There are 3 ways to turn a row about zero (a turn may also mirror it). The second row of each pair is the first, turned, with some noise.
Known pairs, each followed by its turn:
-4.55; 4.40; -2.52; 0.33; -2.73
-0.10; 2.69; -6.28; 2.86; -1.05 => N

1.54; 1.53; -1.57; -3.64; -3.74
-0.43; 5.15; 1.30; 1.48; 1.02 => G

1.40; 2.80; -2.59; 2.81; 2.24
-2.70; -1.20; 3.45; -2.57; -0.89 => G

-0.41; -2.08; 1.23; 2.23; 3.84
0.60; -4.45; -1.17; -0.60; -2.47 => G

-0.59; -3.57; -0.97; -2.73; 4.12
-0.74; 1.25; 2.13; -5.80; -0.12 => N

-4.04; -0.16; -3.05; 1.19; 2.74
-2.49; 1.91; -2.00; -2.16; -3.95 => N

1.63; -3.05; -1.75; 3.26; 4.11
1.53; -3.62; 2.18; -1.88; -4.08 => G

2.38; -2.25; -1.57; -2.27; -2.38
-1.44; -0.61; 3.71; -2.33; -0.65 => F

-1.18; 1.24; -4.40; -3.86; -4.52
-0.26; 5.84; -2.91; 2.05; 3.28 => N

-4.02; 0.69; -2.98; -1.19; 2.37
-2.05; 3.04; -3.14; -2.82; -1.70 => N

4.46; 3.52; 1.39; 2.36; 2.20
-5.45; -0.07; -0.38; -1.57; -3.48 => G

-1.31; -3.46; -2.25; 0.96; -0.10
1.15; 0.31; -0.96; -4.07; 2.05 => F

-2.49; 3.92; -3.68; 3.74; -1.64
-0.03; -4.38; -2.59; 2.29; 4.85 => F

-0.63; -3.22; 2.41; 2.30; 4.39
2.96; 2.46; -4.44; -2.06; -2.67 => F

3.41; 0.71; -1.42; 4.44; -1.18
0.62; -5.43; -1.14; -0.35; -1.38 => F

-2.15; 4.42; -2.51; 3.11; -3.84
0.48; -4.61; -0.09; 3.76; 4.54 => F

3.92; -3.08; 4.18; -4.36; -4.01
2.18; 5.83; -5.65; 1.46; -2.57 => G

-1.38; -4.11; -1.15; 4.08; 0.20
-0.46; 1.53; 3.15; 0.59; -5.07 => N

New pairs, each followed by its turn:
2.41; 0.19; -2.10; -1.57; 0.49
-2.04; 0.70; 0.81; -1.01; 2.66 => N

-2.65; 1.83; -1.70; -4.18; 2.15
-0.70; 2.03; -3.87; -3.43; 1.80 => N

-3.93; -1.45; 0.27; 4.08; -0.82
0.91; 0.82; -0.34; 1.62; -5.84 => N

-0.97; 2.88; -1.82; -2.49; -3.15
-0.97; 3.74; 1.70; 1.00; 3.68 => G

2.00; 2.65; 4.44; -3.86; 3.28
1.53; -4.52; -1.13; -3.95; 3.54 => N

-4.08; 4.20; 3.78; 0.36; -1.26
3.52; -2.55; -5.44; 1.15; -1.28 => N

0.42; 0.29; -2.68; 3.91; 0.87
0.27; -3.59; -3.47; -0.86; 0.67 => F

-3.64; 4.06; 3.64; -0.89; 0.10
1.35; 2.39; 0.09; 5.86; 1.34 => F

-0.06; 0.96; -0.96; -4.15; 4.10
-1.05; -0.52; 1.87; 4.85; -1.50 => G

3.15; -1.04; 1.23; 2.24; 1.20
-0.93; -2.72; 3.16; 0.63; -0.43 => N

1.17; 1.37; -1.77; 2.42; -2.87
-0.80; 2.74; 0.79; -3.58; 1.19 => G

-2.03; -3.23; 1.81; 3.42; 1.55
4.23; 1.50; -2.61; -2.03; -0.11 => F

-0.25; -2.80; -0.80; -0.44; -1.19
0.87; 0.56; 1.29; -2.62; 0.86 => F

1.75; -3.20; 2.77; 0.38; 1.83
1.68; 1.63; -0.80; -1.88; -3.78 => F

-1.14; 1.14; -1.79; -3.64; 2.05
-1.26; 1.84; -2.63; -3.40; 1.40 => N

2.86; 0.49; -3.19; 2.01; -1.08
-3.18; 0.65; 1.71; 2.69; 0.90 => N

0.65; 3.37; 4.21; 4.41; -0.01
3.11; -2.25; -2.07; 4.91; -2.67 => F

0.21; -1.09; -4.31; -2.68; -3.52
-2.14; -1.30; 3.93; -2.57; 3.22 => F

3.83; -3.60; 3.61; -1.33; 0.57
0.84; 1.66; 1.85; -2.06; -5.06 => F

-2.04; 2.32; -0.39; 3.06; 0.73
-1.64; -1.27; -2.33; 1.42; -3.21 => N

-0.98; -0.88; -2.12; -2.60; 3.39
1.21; -1.63; 2.63; 3.41; -1.09 => G

-4.19; -4.12; -4.02; 0.89; -0.38
5.35; -2.14; 2.72; -0.89; 2.39 => G

-3.96; -2.19; -1.45; -2.87; -1.00
3.51; -0.13; 0.71; 2.87; 2.90 => G

2.31; 4.26; -2.24; -2.13; -3.93
-1.42; 1.13; -2.79; 4.06; 5.25 => N

-1.10; -2.13; -0.26; -1.93; -3.68
2.93; 3.52; 0.54; 0.75; 0.66 => N

-1.67; 2.93; 1.74; 0.99; -4.36
2.99; -0.28; -3.09; 4.37; -0.29 => N

2.28; -4.31; 3.88; -3.56; -3.07
5.72; 0.92; 4.14; -0.50; 2.85 => N

-3.60; 2.36; -1.28; 2.68; -3.59
0.02; 0.21; 0.61; -2.87; 5.25 => G

2.89; 3.77; -2.01; 2.51; -2.56
-3.04; -1.08; -0.85; 4.96; 1.75 => N

1.18; 0.38; 3.60; 3.77; -3.67
2.44; -2.89; 1.30; 4.55; -1.12 => N

-2.81; 0.83; 1.96; -4.39; 2.83
-0.19; -1.68; -0.80; 5.68; 1.55 => G

-2.14; -0.48; 2.78; 0.76; 1.66
0.23; -2.93; -2.36; 0.79; 0.76 => G

1.15; -1.29; 3.28; 4.56; -0.84
1.63; -3.59; 2.72; 2.80; -2.81 => N

3.12; 3.84; 4.56; -2.60; -1.60
-1.14; -0.25; 3.64; 5.20; -3.87 => F

-1.01; -4.13; 1.93; 1.90; 2.48
1.63; -0.91; 3.39; -2.03; -3.80 => N

-4.03; 1.86; -2.11; -2.63; 0.72
-0.43; 2.33; -4.40; -2.52; -0.27 => N

